The same things were measured in two ways. Each way mixes the same 11 hidden numbers, adds some noise and spreads widely along 6 directions of its own, which tell nothing about the thing.
Some things both ways: the first way, then the second way.
[  9 -16   0  12  -5   2  31  16  21  18  13  -5 -12  23  -2  -6  17 -16
  -5   4  24]
[ -1  11  -5  -4  -4   7  -1   8   9   3 -11   8   3   6  17  -6   2  13
  -8]

[  3  18  -3   0   3 -17   1 -11 -26  17  -2  19 -11  12  -8  -5   6   2
 -15   0  -4]
[ -9  16 -16  20 -14   3  13  21  22   4 -13   3 -11 -10   2   3   0   8
  -2]

[-29  10   5   5  -2 -20 -24 -12  24   7  27  -2 -12  10 -10 -13  -7  11
  20  -8  12]
[ -6  13 -18   6   4   6  -4  11  20  -7   3  27   3 -11   1   1 -22  18
  21]

[-11  -9   7  18 -14  -1  11  20  20  10  23 -14 -11  28 -12  -4  -3  -5
 -12  15  -1]
[ -7  -4  17  -3 -29   7 -24   0  -3   6  14  16 -11 -10  -5  11 -58  18
  24]

[-12  15  29  17  31   6  -9 -39 -18   4  -6  -1 -10 -22   4  22  22  -4
   3  11 -20]
[ -2  10  -3  -8 -15   2  -6 -25 -11  -9   3  -8   3   4  19  17  -3  -1
   4]

[-18  22  -3 -17   0  -4 -17   6 -20   5 -21 -11   2 -13  15  -2 -20  16
  -7   1 -27]
[ -3  11   8  13 -11 -11 -12   9   0   0 -12   9 -13   0  -9  21  13   3
   3]

[ 10  20 -17  -2  20 -13   9   8 -23  25  17  11 -15   7 -12   3   0   0
 -10 -10 -12]
[  4 -16  -7 -14  12   8  14  13   8  23  -2  13 -11   3 -20  -8   0  26
  20]

[ -1 -23 -11   7  -6  -8  34  32  19  37  -8 -10   6 -11   3 -18  11 -16
 -20  20   9]
[-29   6  14  22  -9 -26   5 -14  17 -11  -7  26 -16   3 -10  13  -6  -2
  34]

[ -2 -28   4  15 -14   5 -14  11  15  23 -13  -4  16 -10  -3  24 -11  14
  15  -1   0]
[ -4  12  -1   3  -3  -6 -14 -25  15 -32 -32   6 -35  -2  -6  17  27 -11
  13]

[ 10  -4  -6 -15 -11 -31  15  -5   0   1   0  -4   9  18  -7 -11   7  -2
  19 -13  29]
[-29  24  15   3  17   2  -5  10 -15  -8 -20 -21 -39   9 -27  14  34 -10
  12]

[ -8 -21 -19   4 -39  -6  -9  27   6  10   8 -15   3  27 -21   4 -11  14
   1  -2   8]
[ -9  -2  -1  -3   9  -5  -3  -5   2  -3 -10   2   5   7   0  -7  12  -1
   6]

[-16  31  -5  -2  14 -12 -11 -14 -10   8 -12  15   2 -28  14  -2  17   9
   9  19 -13]
[  1 -12  -7   3 -31  19  21  17  17  16  31  20  10 -28  23  -7 -46   5
  -8]

[ -1  30   5   8  34  -3  11 -10 -14  -5  -5   9   4 -23  10   7  24 -12
   4  33  -9]
[-10 -10  10  -2   8  -1  20   0  -8  11  16 -14   3  14  -6   1  -8  -4
   5]

[-10  -1 -20  -4  16   3  15  -1 -16  22 -27   4  10 -15   5  10  23   3
 -22  21  -4]
[-31 -12 -17  -2  28  -5  47   0  28  16   3   3  24   9   1 -24 -21  12
   9]

[ -8  -1   7   5  -2   0  -6 -18  -2  13  -5  -5 -14 -20  10 -10  21  -7
  15  -9  11]
[-20 -16 -21  13   3 -30  29 -19  14   7  -6  37  20  -4  22  -9  21   8
   1]

[-10  11  12   1  59 -13  11  13  31   2  29 -18  -6 -12  25 -14   1 -16
  30   7  -8]
[ -9  -3  12  -9   0 -23  -1 -11  -5 -10  -5  23   1  16 -23 -10   8   6
  31]

[ -7   1   3   8   9   2  16   5  21  -9 -24  -2  20 -14  16  -7   7  -7
   7  29   0]
[-15  -3  -1  11  -2  -7  -2   2  -4   2  -2  -7  -2   3  -8  -8 -13   1
  10]

[ 14  11   2 -14  17  -7  19 -24 -36  12 -10   3 -11   1  -1  15  26 -10
 -14  -7  11]
[  4  16   0 -18   6  24  19   4   1  16  -3 -19   4   4  16  17  11   5
 -25]

[ 12  16  -5 -18  40  -5  26  26  16  -1 -26  -8  19 -34  31  -7 -22  -6
   3   7 -23]
[-16  -1   4   0 -26  14   0 -24  -6  -8   5 -18 -10  -3  -1  -6 -35 -20
  -7]

[ -9 -16 -11   4  -8 -14   5  10  -8  28  -7  -5  15  -2 -10   6  10  -3
 -12  16  15]
[  7 -13  11   4  -8 -15  12  -8  18   3   2  21   1 -21 -11  24   3  -7
  14]

[-14  13   2   5  14 -23 -32  -5 -13  15  32   5 -19  15 -19   0  -9  10
   6  -7  -7]
[-21  -8   0  12  24 -30   9 -19  23  -9 -21  13  -4  21 -26   0  21   0
  39]

[  5  -3  -5   8   5   1  -3  -2 -32  11   2  -8 -12  10  -6   6  10 -13
  -1 -15   2]
[ 34 -19  17 -38   8  12  -3 -12 -15  16   0 -10  18  43 -18  -3  21   2
 -13]

[  9   0  20   2  10  -4  10  13  28  -5  18  -8 -16  26   2  -3 -14  -2
   7  -9   0]
[  3   0   2  -6  -5   6 -23 -11   5   6 -24  -5  -8  14  -5   1  -3  13
   7]

[-12  47   8 -18  62 -22  -4 -14 -24 -12   5  -6  -5 -23  14 -16 -22 -18
   5  -7 -18]
[ 22   4  -6   1 -40  -6 -10   6 -29  -1  20  13   9 -41  -5  19 -20  -1
  -8]

[ 12  -3 -12 -20   8 -25  24  17  23  15  16  -7   0  16  -8  -2 -13   4
   2 -16  19]
[ 15 -19   5 -30   8  36  -7 -10   8  23   7  -5   1  -5  -5   9 -19   8
   7]

[ 13  -8  -9  20 -12   6   8  -3 -26  10   6  11 -17  42 -31  13  12 -10
 -26  -3  11]
[  3  24  -7  -4 -14  18 -16   8  -9  -8 -13 -21  -6   2  10  -2 -10   3
 -22]

[ -8   0  16  20  -4 -19 -24  -3  -8   8  30   3  -3  22 -26  11 -15   4
   9   3  11]
[ -3  22 -33   9  -4  -2  23  -8  21 -29  -8 -19  13  -4  16   3  15 -18
  -8]

Other things, the second way, with their names:
<39>: [  5  -6   2   1 -22   1 -28 -18  -6   0  -9   5  -1   6 -11   0  -3   0
  14]
<210>: [-30   9   6   6 -16  10  12   7  -4 -11  17  12 -35 -22  -1  -3 -72   8
  -6]
<34>: [ -2   5 -22  -4   6   5  10  -5  15 -17  -9 -19  13  10  11 -16 -15  -2
 -10]
<13>: [ 31  18   0 -24  -2   9   4  13 -16  10   1  -9   6  17   0   7  18  18
  -3]
<557>: [-26   7   8 -10  10 -15  11 -14  11  -6  -4  20  -9  -9  -4  14  -7  12
  37]
<433>: [  6  14 -36   1  -4  18  11  19  35   9 -19   9  12  -6  13 -24 -12  27
   0]
<77>: [  0 -20  13   2 -18 -15 -10  -3 -13   3  12  28  -4 -24   3   7 -12   1
   8]
<571>: [ -5   2  -1  28 -28   0 -23  17 -12  -2  16  17   6 -22  47   4  -8  -5
 -26]
<250>: [-16   5  -4   7  20   8  11  -8  25 -11   7  -8  22  17  -1 -15 -42  -4
   8]
<179>: [ 25  -4   1 -10 -23  16 -46 -18 -35  -7   2  -9  16  26   5 -13   3  -7
 -15]
<168>: [-26  -8   3  26 -21 -12  17  -1  18   6  -2  14 -14 -16   1  17   1 -11
  -3]
<226>: [ -5  38 -17  -1  40   3  10  10   5  -9 -28 -26  13  59 -12  -9  52   6
   1]
<505>: [-27  16  -5  12  14  -5 -19   0  18 -15 -27  -2 -17  18   7   0  22   7
  25]
<462>: [ 30  -9   8 -24 -25   2  -8  -1 -18  -4  12  20  -6 -47   7  18 -24   3
 -13]
<218>: [-14  -7 -37  18 -13 -24   9 -20  10  -6 -26  13   8 -35  13 -12   6   1
  -1]
<597>: [ 22  17 -11 -19   8  33   4 -20   3 -23  13 -30  22  34  17   0  -7 -18
 -22]
<649>: [-42  -1  11  37   4 -21 -11 -14  17 -12 -17 -10 -15  16  -8  17  27 -23
  30]
<600>: [-17  23  -5  -9  23   7  29   4   5  -2  -4   6  -6  11 -20   0  -3   9
   0]
<264>: [  4 -17  -8   8  -9   8 -11 -16  -2  -2  10   4 -12 -13 -20  12 -14 -10
  14]
<148>: [ 36 -20  -7 -15 -38   7 -21  -4 -27  12  28  14  21 -38  23  13 -20   4
  -7]
<29>: [ -5  19   3  -5   8   8 -15  -7  17  -2 -32  -6   3  32 -13  -6  21   5
  15]
<52>: [ -1  11  17  -5   7  -3 -10   9 -16 -14   3  -4  -9  10   3   1   2   0
   4]
<232>: [-15 -13  45  21 -45   9 -41  -9 -17   3  13   8 -25 -12  18  25 -40 -20
 -25]
<319>: [-31   2  17  10 -27 -11   4 -17   1   3   7  21   1 -16  14  18 -30  -1
   2]
<42>: [ -4 -36   2 -21   4  -4  33 -27  18  30 -14  -1  20  12 -11 -21  12  -2
   0]
<457>: [ 24 -10 -15   3 -16 -37  21  44   1  13 -19  53 -17 -43 -39  -9  26  29
  11]
<255>: [-11   5  17  10  -8   0  -6  -2  14   7 -18   5 -15  13  -2   9   5   2
   1]
<644>: [  3   7   7   1  -7 -21  -3   6 -18 -21   5  20   6 -19  20   1 -15   0
 -24]
<352>: [-41  21 -13  35   3  -9  27  22  11 -17  -3 -10   7  -2  17 -16  14 -26
 -28]
<492>: [ 37  -2  17   0 -14  13 -48   2 -10  11  -1  11 -19  -4  -9  44   1  15
  10]
<133>: [ 23 -21  -8  12  13 -37   6  38  -6  25 -22  49   1  -7  -8 -10  59  30
  -7]
<488>: [-10  35   0  15 -40 -10  -9 -14 -26 -46  -6 -17   0  -6  15   3  -4 -36
 -41]
<237>: [  7  32  41  -7 -13  20 -33  24 -18   2  -8   7 -35  13 -15  23  15   7
   0]
<7>: [ 19   7  19   6 -13 -18 -22  26  -8   2 -16  30 -36 -25 -27  28  25  16
  24]
<528>: [ 21 -11  23 -13 -11 -11  -6  16   6  22 -21  27  -8  10 -21   2  19  24
   9]
<9>: [-30  26  33  22   0  -5 -14  -2  11 -14 -17 -14 -22  33   0  13   8 -13
  12]
<421>: [-26  18   0  -4   2  21  25  -9  15 -12   2 -15  -1  14  20 -12 -24 -13
 -23]
<365>: [ -5   9 -30 -14  57  12   6  -1  19  14 -22  -4  33  30 -26 -17  18  24
  23]
<592>: [-14  10  -6  19 -24 -30  -2   9  -5 -14 -22   7   3 -13  -1 -15  14  -5
  -6]
<204>: [  0   7 -19 -12  21   7   7 -11 -25  -1  -1 -38  11  28  20 -15  19  -2
 -11]
<605>: [-30 -15   4   4  12  11  21 -23  10  -2  25 -26  11   3   9   2 -38 -24
   2]
<286>: [ 17 -13 -11   0  10   6 -18  -1  17   9 -18   8   4  -7  24   3   0  19
  -6]
<510>: [ -7  21  26   3 -18 -11 -13  22 -11 -20 -17   4 -18   5   6 -22  -3  -1
 -11]
<330>: [ -8   9  11 -14 -15  22  -3 -23  -5 -21  24 -10  12  -3  18   2 -73 -13
 -22]
<310>: [-11  -5  16   1  -9 -25   7 -13  -9 -15 -14   3 -11   8 -21 -13  11 -14
   4]
<406>: [ -2 -30   7  -4   7 -15  17  -8   1  19  20   7  27   4  15  -3  -2   3
  13]
<112>: [  8  10   3 -16  -9   4  16   2  16   8  -2  29  12   7   3 -12  -1  17
   7]
<479>: [ 10  -4  21  -4 -36  22 -41  -8 -14  -7   9  -5 -12  -5  10   9 -42  -8
 -15]
<10>: [ -7  11  10   5   3  -1 -24  11 -18  -4  -1  -1 -14  11 -12   9  -9  10
  12]
<662>: [-39  10  14  -4  17  21   5 -30  15 -16 -25 -32 -15  25  -7  -8  -5 -28
 -17]
<540>: [ 13  12  -2 -12  12   3  11   4   0   4 -16 -19  15  19 -10   4  -2   7
 -23]
<445>: [-21 -15 -13  21  11 -16   3   7  22  -4 -10   2 -13 -16  14  -7 -22  11
  18]
<376>: [-62  11  21  31  16 -40  -6  -6   3 -13 -21   6  -9  18  -4  -8  -7   2
  34]
<483>: [  8 -17  31 -19 -41  11 -25 -35 -17  -5  12 -19   6 -15   6   8 -20 -34
   1]
<484>: [  4 -10 -18  12 -19  14 -21 -35  19 -23 -10 -12 -19 -12  13  14 -39 -11
  -8]
<473>: [  5  -8 -15  14 -18  -3  29  11  20  12   8   7  -5 -19   7  22  10  -2
  -4]
<366>: [ -7 -23  25  -4   5 -14   0 -13   1  14  -2  18  11  22 -10  -6  15  -3
  12]

Some of these things the first way, each followed by its name:
[-13 -14 -28  -1   2 -12  13 -12   6  18  -7  -1   7  21 -26   3   7   3
 -18 -12  13]
<365>
[  2  12  28  28  34  25 -18 -28   1   6 -28  30   2 -34  10  29  -3   0
   0  15 -13]
<484>
[ -6  -4 -11  12  -7  -1  -2   3 -10  15 -16   1   1   6  -9   0  -5   4
 -15  -4 -21]
<39>
[-13 -10 -19 -43   1 -47 -10  -9  12   0  -4   2  -6   4  -6 -48  -6   2
   2 -17  53]
<250>
[-11  -8 -11 -22  13 -24  -6  -2 -20  33  17 -15 -17  12 -16   6   6  13
 -16 -14   4]
<557>
[-11  15   8  14   8   3   2 -15 -24  12   5  -6 -18   3  -4  16  27  -7
 -15  13 -17]
<319>
[ -2 -31 -16   6 -25 -18   9  12  25  14   3 -21   0   1  -9 -12  24  -8
  16  -7  18]
<112>
[ -9  30  -4 -26  23 -12   7  25   8   4 -12  -3   0 -18  29  -6  -6  17
 -11  29 -29]
<9>
[-17  19   4 -24   4 -27 -18   3   1  -9  18 -11 -12  -4   0 -15  -4  11
  15  10   7]
<406>
[  4  31 -25  17 -22   6 -20  32 -24   1  42   2 -31  29 -20   6 -13   1
   3  -7 -13]
<133>
[ -7 -17   1  17 -30   4   5  15  14 -10  -8 -30  16  -8  -9  12   6  -5
  14  15  -4]
<13>
[ -6  26 -21 -26  36  -1 -21   9 -38   0  15  -2 -30  -5   1  -4  -7  -3
 -15  -9   4]
<644>
[ 10  20 -20  22  13  14   1  -6 -33  14  -1  20 -16 -12 -11  17  24 -14
 -15   8  -9]
<210>
[-13  16 -13 -29  -1 -26 -23  -2 -22   1  -4  -9 -10   4  -4 -18 -23  17
   1 -24 -10]
<226>
[  1  18 -22  -9  22 -13 -13   4 -29  22   7  10 -13 -12 -17   3 -11   1
 -19 -10  -6]
<597>
[ 16 -19  -3  13 -24  -2  15  -2   3  -9   5  -2  -7  15 -29  -3  16 -17
   3   1  33]
<204>
[  8 -15 -13  15  -5  12   2 -15  -9   7 -37  11  23  -3  -3  39  29   8
   3  10   1]
<662>
[  5  18 -25 -26   6 -30   5 -21 -38  19  -2   8 -25  11  -5 -17  27  -2
 -11 -25  10]
<237>
[ -2  15  -5 -31  51 -26   5   8  -2  -2 -11  -6  17 -13  16   5 -10  10
   3  11 -17]
<483>
[  4  -4 -12  29   1   9  -4  30  -1  -4   3  -8  14  -1  -7  22   1  -6
  13  22 -19]
<310>
[  6  30  -8 -25  19 -13 -13  16  -2  -5   8  -5 -10 -13  12   2 -17  12
  15  -8 -15]
<421>
[-13   8 -15 -18 -23 -18 -20   5 -15  -4   4 -10 -14  18 -14 -21 -21  12
  -4 -17   4]
<10>
[-10  -8   2  13  -7  11  20 -13   5  20 -38   3  12 -19   8   1  15 -10
 -20  16   9]
<492>
[ 11 -19 -36 -21 -10  -7  12  45   4   5  -4  -7  -6  19   3 -20   3   1
  -9   5  19]
<510>
[ -6  22  26 -15  37   4 -10 -12  38 -17   1   7 -11 -15  29   3  -9  13
  24   6   8]
<286>
[ -9 -18  14   5 -20 -13  -9  12  19 -19   7 -19   3  30   4 -22 -13  -5
  29   0  24]
<592>
[-13  16 -18 -22  -6 -21 -23  12 -13   4   6 -13 -11   1   2 -10  -7  18
  11 -12 -12]
<366>
[ 10   6  -2  -9  -8 -29 -31  -4 -23  -9  20  -7 -14  27 -23  15  -8  17
  24 -28 -10]
<42>
